The rows of a group lie close to one hidden flat surface of 11 dimensions, which passes through zero. Surfaces can cross.
In the rows, 128 means zero.
Some rows, each with its group after it:
[113  94 151 115 103 143  93 112 103 150 148 100 145 160 130 137 157 152
 137] : (2)
[132 127 141 109 134 102 126 101 125 125 110 110 136 118 143 136 134 129
 120] : (2)
[147 105 153 190 119 125 122 127  94 181 157 103 171 165 123 114 212  87
 112] : (4)
[130  88 178 118 114 136 164 120 121 156 138 147 112 123 146  93 155 112
 137] : (5)
[ 99  71 148 125  88 129 176 100 128 102 112 116 133 168 118 182 103 133
 157] : (3)
[153 105 136 107 131 150 129 166 123 150 135  74 128 188 147 108 154 167
 153] : (0)
[150  71 139 213 128 130 197 159 164 140 118  99 118 162 113 109 152 146
 106] : (5)
[139 154 145 109 142 112 174  94 136 130 136 127 131  71 143  85 163  91
 140] : (0)
[123 134 141  93 134 122 130 141 110 106 133 105 105 122 124 162 117 152
 173] : (5)
[109  84  96 149 116 169 154 149 104 136 118 141 116 185 144 177 104 152
 121] : (4)
[142 204 134  98 151 114 111 185  89  66 110 103 127 134 159 175 131 165
 146] : (1)
[137 105 141 112 132 134 154 142  97 131 130 125 106 122 146 141 140 121
 147] : (4)
[122 219 109 171 148 115 113 120 166 108 162  91 124  59 105 106 161 194
 136] : (1)
[126  97 134 152 132 145 105 139 112 150 130 129 105 146 155 144 137 192
 114] : (1)
[125 100 159 131 105 133 162 133 130 123 103 147 143 166 153 126 127 110
 118] : (5)
[109 152  83 172 124 108 113 126 135 157 117 135 131 179 120 172  96 135
  85] : (4)
[121 137 153  87 114 135  67 118 111 119 125 160 145 101 138 113 135 111
 113] : (2)
[123 136 146 110 111 112 149 132 148 119 121 108 129 144 112 125 122 109
 126] : (2)
[145  99 126 159 143 134 137 131  98 115 108 136 141 116 148 155 142 107
 106] : (2)
[136 168 122 143 138  84 151 159 106 154 129 143 106 154 129 162 116  72
  95] : (4)
[107  96 144 129 104 133 143  90 150  98 132 140 144  82  83 118 126  89
 144] : (1)
[153 106 127 101 158  97 146 102 103 126 104  82 142 132 160 152 138 126
 124] : (0)
[121 152 132 135 134 107 115 151 146  89 112 133  95 113 104 159  80 163
 131] : (4)
[140 182 116 113 151 144 151 110 167 135 136 140 150 101 168  51 154 158
 156] : (2)
[140 118 129 112 130 126 121 120 128 132 126 119 144 134 133 111 137 121
 134] : (4)
[155 194 114  96 156  94 136 172 103 130 124 118 115 155 152 147 117 104
 130] : (3)
[127 124 131 151 119 106 144 141 193 132 126 134  97 133  79 100  93 136
 133] : (1)
[143  84 129 136 155 132 203 146 120  59 128 107  76  19  88 147 132 100
 141] : (3)
[108 127 145 115 118 100 154 133 120 169 137 141  68 156 130 158 104 130
 113] : (5)
[138 121 138  74 140 117  68 109  87 125 125  95 143 120 143 149 129 148
 154] : (4)
[123 116  97 152 133 161 125 109 107 150 153 128 152 116 128 120 164 113
 128] : (4)
[123 120 143 173 109 159 107 152 121  93 134 158 147 111 105 124 144 117
 131] : (1)
[140 116 114 107 137 135 113 145 112 109 128  93 129 117 110 144 125 120
 139] : (0)
[129 155 166  89 127  81 110 102 143 112 113 125 120  68 122 113 127 108
  98] : (2)
[102 119  76 158 127 178 146  63 149 163 140 165 150  92 149  79 152 137
  95] : (1)
[121 118 112 115 122 119 137 108 139 127 126 130 133 134 110 132 110 108
 131] : (3)
[119 150 157 131 129  75 137 123 165 137 141 128  68 109  96 131  95 166
 160] : (5)
[136 132 120 133 137 131 130 154  81 104 135  79 143 147 127 185 151 133
 150] : (0)
[120 160 105 116 128 138 114 106 123 152 160 130 159 114 125  97 155  89
 125] : (2)
[135 127 130  71 137  96 111 113 163 138  97 127 100 138 136 117  73 160
 129] : (0)
[147 108 163 158 139 149 136 133 141  90  88 168 141  97 177  98 150 171
 115] : (2)
[143 116  95 190 150 109 156 133 101 150 142  76 130 150 118 175 157 126
 114] : (3)
[166  86 143 109 154 133  91 115 125 158 115 141 137 114 161  77 141 131
 129] : (5)
[148 117 131 157 136 125  62 125 119 100 107  94 180 124 114 139 143 135
 112] : (3)
[144 130 149 159 111 119 126 120 168 152 120  80 189 208 141  89 167 166
 130] : (3)
[131 132 132 138 110 149 114 180 116 116 130 146 135 164 113 131 125 106
 134] : (3)
[122 119 119 129 111 158  98 195 113  97 129 144 112 151  85 161  92 108
 139] : (0)
[160  99 154 106 140  98  79 122 112 105  84 105 161 128 138 147 120 128
 126] : (3)
[126 122 119 153 131 134 125 142 131 131 135 141 110 122 119 131 121 136
 117] : (4)
[132 102 160 141 131 122 183  96 177  96 105 109 134  92 132  98 139 164
 139] : (1)
[115 165 104  92 133 140 129 125  88 135 170 119 135 110 117 136 152  73
 145] : (1)
[143 193 116 134 163  90 105 155 147 157 175 106  75  81  90 105 126 131
 143] : (1)
[133  65 167 115 130 112 167 115 137 153 133 130  69 104 124 120 116 128
 152] : (3)
[127 159 126 125 125 134 138 129 150 139 148 119 131 128 123  99 145 143
 145] : (2)
[122 138 130 117 118 144 127 150 133 127 117 158 113 148 142 129 106 144
 122] : (3)
[123 131 142  91 126 129 121 117 106 160 138 149 117 132 157 117 136 116
 131] : (4)
[168 144  95  85 163 130  98 164 142  98  82 106 142 133 150 112  99 135
 106] : (0)
[106 173 102 176 129 124 135 120 138  87 127 130 144  97 108 154 128 125
  99] : (2)
[111  73 178  61 104 141 104 115  72  97 123 116 140 143 133 177 127 133
 179] : (0)
[130 107 110  83 151 112 116  77  98 121 133  47 154 100 131 156 153 139
 147] : (0)
[136 125 124  81 135  86 147 123 135 168 126  92  98 178 129 145  92 130
 152] : (0)
[158  93 142  76 140 138 132 125  76  99  89 136 178 122 163 128 145  44
 119] : (0)
[116 193 140 148 117 131 155 126 173 151 153 171 110 116 136  71 143 148
 129] : (0)
[160 117 146 120 158 101 120 133 106 198 160 150  88 107 134  90 148  77
 134] : (5)
[134 101 101 123 161 106 132  60 123 156 111 105 141 118 163 141 131 155
 114] : (2)
[134 164  98 126 151 125  94 146 115 136 109 143 124 155 173 147 104 181
  99] : (1)
[119 132 151 167  95 135 157 116 114  91 117 147 194 149 129 137 165  75
 137] : (5)
[153 111 139 167 157  98 135 111 122 143 143  88 125 114 121 134 163 146
 161] : (5)
[164 133 116 125 183  56  71 115 109 158 101  85 110 135 157 174 104 178
  92] : (3)
[120 125 122 127 121 113 161 133 135 170 139 133  98 158 129 133 115 109
 107] : (5)
[136 143 153 131 118 114 118 160 126 141 163 111 118 147  92 120 146 103
 174] : (3)
[120 126 149  99 126 123 120 106  92 145 138 124 132 132 156 136 150 124
 132] : (4)
[125 115 127 113 127 138 134 119 116 161 153 114 117 129 138 113 152 129
 133] : (1)
[162 103 125  83 143 144 151 145 138 112  83 114 145 145 158 102 119 119
 124] : (5)
[142 109  77 107 142 166 126 153 142 134 119  94 128 148 136 110 118 152
 112] : (5)
[112 115 128 139 128 144 163 115 135 131 129 150  97  95 144 122 126 152
 121] : (4)
[125 129 139 140 126 126 121 167  80  80 124 121 116 124 119 196 125 120
 144] : (2)
[126 110 177 104 104 122  77 140 117 113 133 128 135 125  98 125 132 110
 143] : (1)

New rows, each followed by its group:
[131 164  79 139 151 126 153 101 115 112 121 149 163  80 133 126 137  51
 107] : (2)
[156 145 139 124 146  97 110 139 122 128 132  94 131 125 120 129 144 127
 140] : (3)
[138 152 147  97 133 132 132 169 100 106 126 141 119 126 150 136 129 114
 142] : (3)
[152 129 160 144 126 110  87 169 107 133 128 110 134 162 124 137 146 130
 125] : (1)
[125 152 139 107 126 146 112 148 118 118 147 119 125 137 136 126 141 167
 168] : (2)
[161 169 139 123 151 106  95 163 116 148 124 149 113 138 163 111 128 137
 111] : (2)
[133 126 137 116 148 105 109 101 128 123 111 116 117 109 154 139 121 182
 128] : (2)
[157 126  72 130 135 152 140 189 122 131 126 130 142 194 102 132 100  52
 145] : (4)
[129 133 136 136 133 122 183 146 137  89 114  94 124 149 135 148 128 162
 162] : (2)
[142 134 120 176 128 165 161 181 163 140 130 171 106 137 131  79 129 135
 122] : (1)
[112 154  85 136 136 140 143 122 144 117 143 134 123 106 107 128 111 131
 148] : (2)
[106 100 126 126 106 168 134 138 141  92 122 154 125 125 108 137 100 142
 154] : (2)
[132 103 128 133 136 139 192 137 145 112 139 116  99 103 104 116 129 123
 175] : (2)
[112 172 142 106 114 140 153 106 137  92 117 169 163  96 142  99 143  85
 131] : (0)
[139  89 136 109 138 113  90 121 157 165 114 127  84 131 129 111  90 180
 117] : (0)
[108 135 147 120 117 143 103 103  90 127 172 140 140 107 125 140 163 127
 177] : (5)
[104 114 115 130  88 166 164 153 184  82  90 176 136 167 112 118  67 139
 137] : (2)
[150 213 129 127 163 108 124 149 123  89 118 147 137  80 158 115 144 121
 122] : (2)
[153 104 124 141 140 132 111 152 120 107 128 129 124  93  94 120 131  80
 124] : (3)
[ 96 111 125 139 108 155 108 111 119 134 130 163 124 134 140 146 112 161
 117] : (3)
[173 128 188 123 144 122 100 153 105 102 134 138 138  62 127  82 183  72
 142] : (1)
[108 155 169 142 102 122 126  89 126 104 155 156 172 102 108 115 160 104
 186] : (5)
[101 102 136  92 126 170 166 118  69 109 166  70 115  91 145 158 192 151
 163] : (5)
[ 95  96  85 110 118 158 144  55 131 113 125 125 171 100 121 131 124 111
 146] : (2)
[152  92 123  97 154 134 113 137  65 122 114 140 133 134 167 164 123 107
 151] : (2)
[126 163 100 161 135 103 127 152 149 146 126 130 107 157 105 146  97 133
 103] : (2)
[126 101 173  97 110 162  61 159  97 170 174 145  93 147 138 107 147 172
 171] : (0)
[137  93 148  69 141 129 101  96 113 129 125 146 113  67 141 100 123 119
 144] : (2)
[136 135 117  94 132 119 144 102 115 164 152  92 150 143 131 111 161  81
 140] : (2)
[ 95  90 177 152  90 120 203  79 130 132 148 111 125 133 116 145 160 134
 171] : (0)
[ 88 146 106  75 109 146 154  95  77 117 138  96 150 161 150 190 136 130
 150] : (5)
[133 150 125 153 133  90 107 118 113 173 168  81 129 166 101 152 150 134
 151] : (3)
[145 122 130 130 138 112 126 105 122 133  90 131 161 147 180 129 136 142
  95] : (2)
[125  78 110 146 133 165 154 141 123 124 141 158 101 110 106 134 107 121
 158] : (2)
[143 129 128 120 138 140 137 137 129 110  95 159 141 127 163 118 111 126
 126] : (2)
[116 103 169  91  89 129 148 136 145  99 103 115 141 169 121 130 117 120
 138] : (2)
[141 138 166  49 138  78  87 105 104 107  97 103 139 113 145 153 117 118
 138] : (1)
[ 85 142 112 142  89 143 164 104 151  96 124 141 164 141 102 142 119  98
 133] : (0)
[124  92 153 102 102 150 109 137  93 141 143 117 142 163 129 135 148 103
 142] : (2)
[146 107  89 127 161 152 119 101 131 121 141  89 151  79 121 105 151 135
 155] : (4)
[112  93 112 121 112 137 100  99 139 131 107 116 149 166 126 144 106 157
 114] : (0)
[149 110 155 135 128 146 154 163 146 118 105 143 119 144 157  96 128 152
 130] : (1)
[125 102 108 153 134 102 125  91 157 167 132 105 117 140 107 131 109 152
 116] : (3)
[106 142 141 141  94 111 159 150 148 120 127 148 116 179 103 153  96 119
 147] : (5)
[136  87 131 168 149 141 123 125  72 148 161 126  94  69 127 149 170 119
 120] : (3)
[132 125 140  99 117 156 125 167 152  77 118 124 124 128 106 110 107 156
 192] : (5)
[139 139 102 169 139 153 151 161 103 121 142 141 143 137 132 142 145 102
 141] : (2)
[109 142  85 174 139 111 102  96 110  82 112 153 165  91  95 190  98  87
 108] : (1)
[158 134 114 111 147 137 185 186 123  86  99  99 123 121 126 129 125  79
 106] : (5)
[ 88 165 164 100  77 120 102 132 147 110 145  91 138 148  90 133 137 153
 137] : (2)
[ 81 100 169 145  62 181 212 132 122  88 131 131 153 151 130 139 168 120
 134] : (5)
[137 121 167 175 137  73  77 131 140 167 149 153  70 133 100 147  96 174
 160] : (5)
[123 122 117 130 136 154 128 108 116 113 139 131 150  97 138 123 147 133
 153] : (2)
[112 170  98  98 140 122  97 130 165 136 147 152  74  96  96 115  68 163
 154] : (2)
[151 113  91 176 136 181 145 144 123  89 103  96 205 140 142 115 176 114
  91] : (0)
[110 145  97 137 109 181 113 129 132 166 160 164 152 143 129  80 150 110
 111] : (1)
[110 151 166 137 123  87 113  99 105 181 162 179  79  86 127 134 136  90
 105] : (5)
[114 152 134 112 114 141 106 125 128 136 147 102 137 144 129 115 154 163
 137] : (1)
[ 92 169 153  58 112  98  84  89 134 137 120 138 111 136 151 145  94 184
 127] : (4)
[123 177 102 113 133 163 118 148 162 120 142 165 118 117 131  90 105 168
 167] : (2)
[140 108 137  81 139 121 100 144  84 186 139 155  77 139 157 134 111 102
 116] : (5)
[115 126 161 179 116 113 136 113 116 116 134 110 132 108 129 152 170 149
 114] : (4)
[132 118 140 116 128 127 138 135 114 135 115 150 113 114 151 123 128  99
  75] : (5)
[122 119 135  95 114 140  86 133 109 136 131 135 134 155 133 137 122 119
 129] : (2)
[120 106 130 145 128 157 141 146  89 103 125 158 120 103 142 154 134 122
 122] : (4)
[128 149 134 118 126  78 152 114 174 158 132  97 106 153 117 116 113 154
 135] : (4)
[149 114 128 103 131  97 145 111 175 105  60  96 173 174 140 115  96 127
 114] : (3)
[127 134 139 164 119 155  86 171 103 134 144 176 113 132 130 129 131 132
 114] : (0)
[146 125  89 139 137 162 113 169 142 104 123  88 146 140 106 122 128 142
 124] : (0)
[124  83  82 136 136 116 176  76 145 132 122  70 162 129  93 142 131  75
 118] : (0)
[119 125 134 141 132 109 119 106 103 137 141 130 113 114 129 157 138 129
 125] : (0)
[158 172 127 171 158  68 117 144 140  78  89 113 143 112 114 165 106 135
 115] : (1)
[120  94 129 119 121 170 118 152  66 104 122 122 141 127 158 167 155 121
  98] : (5)
[156  98 153 107 130 128 161 163 154  87  88 132 123 135 134 109 101 120
 146] : (4)
[135  99 133 121 135 113 122 117 110 130 127 128 117 112 124 145 123 103
 114] : (2)
[112 150  88 181 149 135 120 120 136 105 129 133 123 105 131 159 112 196
 134] : (2)
[126 203 107 167 132 138 123 131 153 120 115 170 156 117 160  95 139 142
  82] : (0)
[138 148 141  68 133  94 123 139 123 131 129 116 100 120 123 127 109 107
 142] : (2)
[158 101 153 118 148 127 172 162 125  91 124 104 103  92 118 119 142 114
 173] : (4)
[107 103 112 148 128 176 177 168 114 115 145 146  62 130 134 163 111 180
 153] : (1)
[140  77 130 126 133 139 184 163 130 128 142 117  80 129  92 136 110 104
 180] : (2)
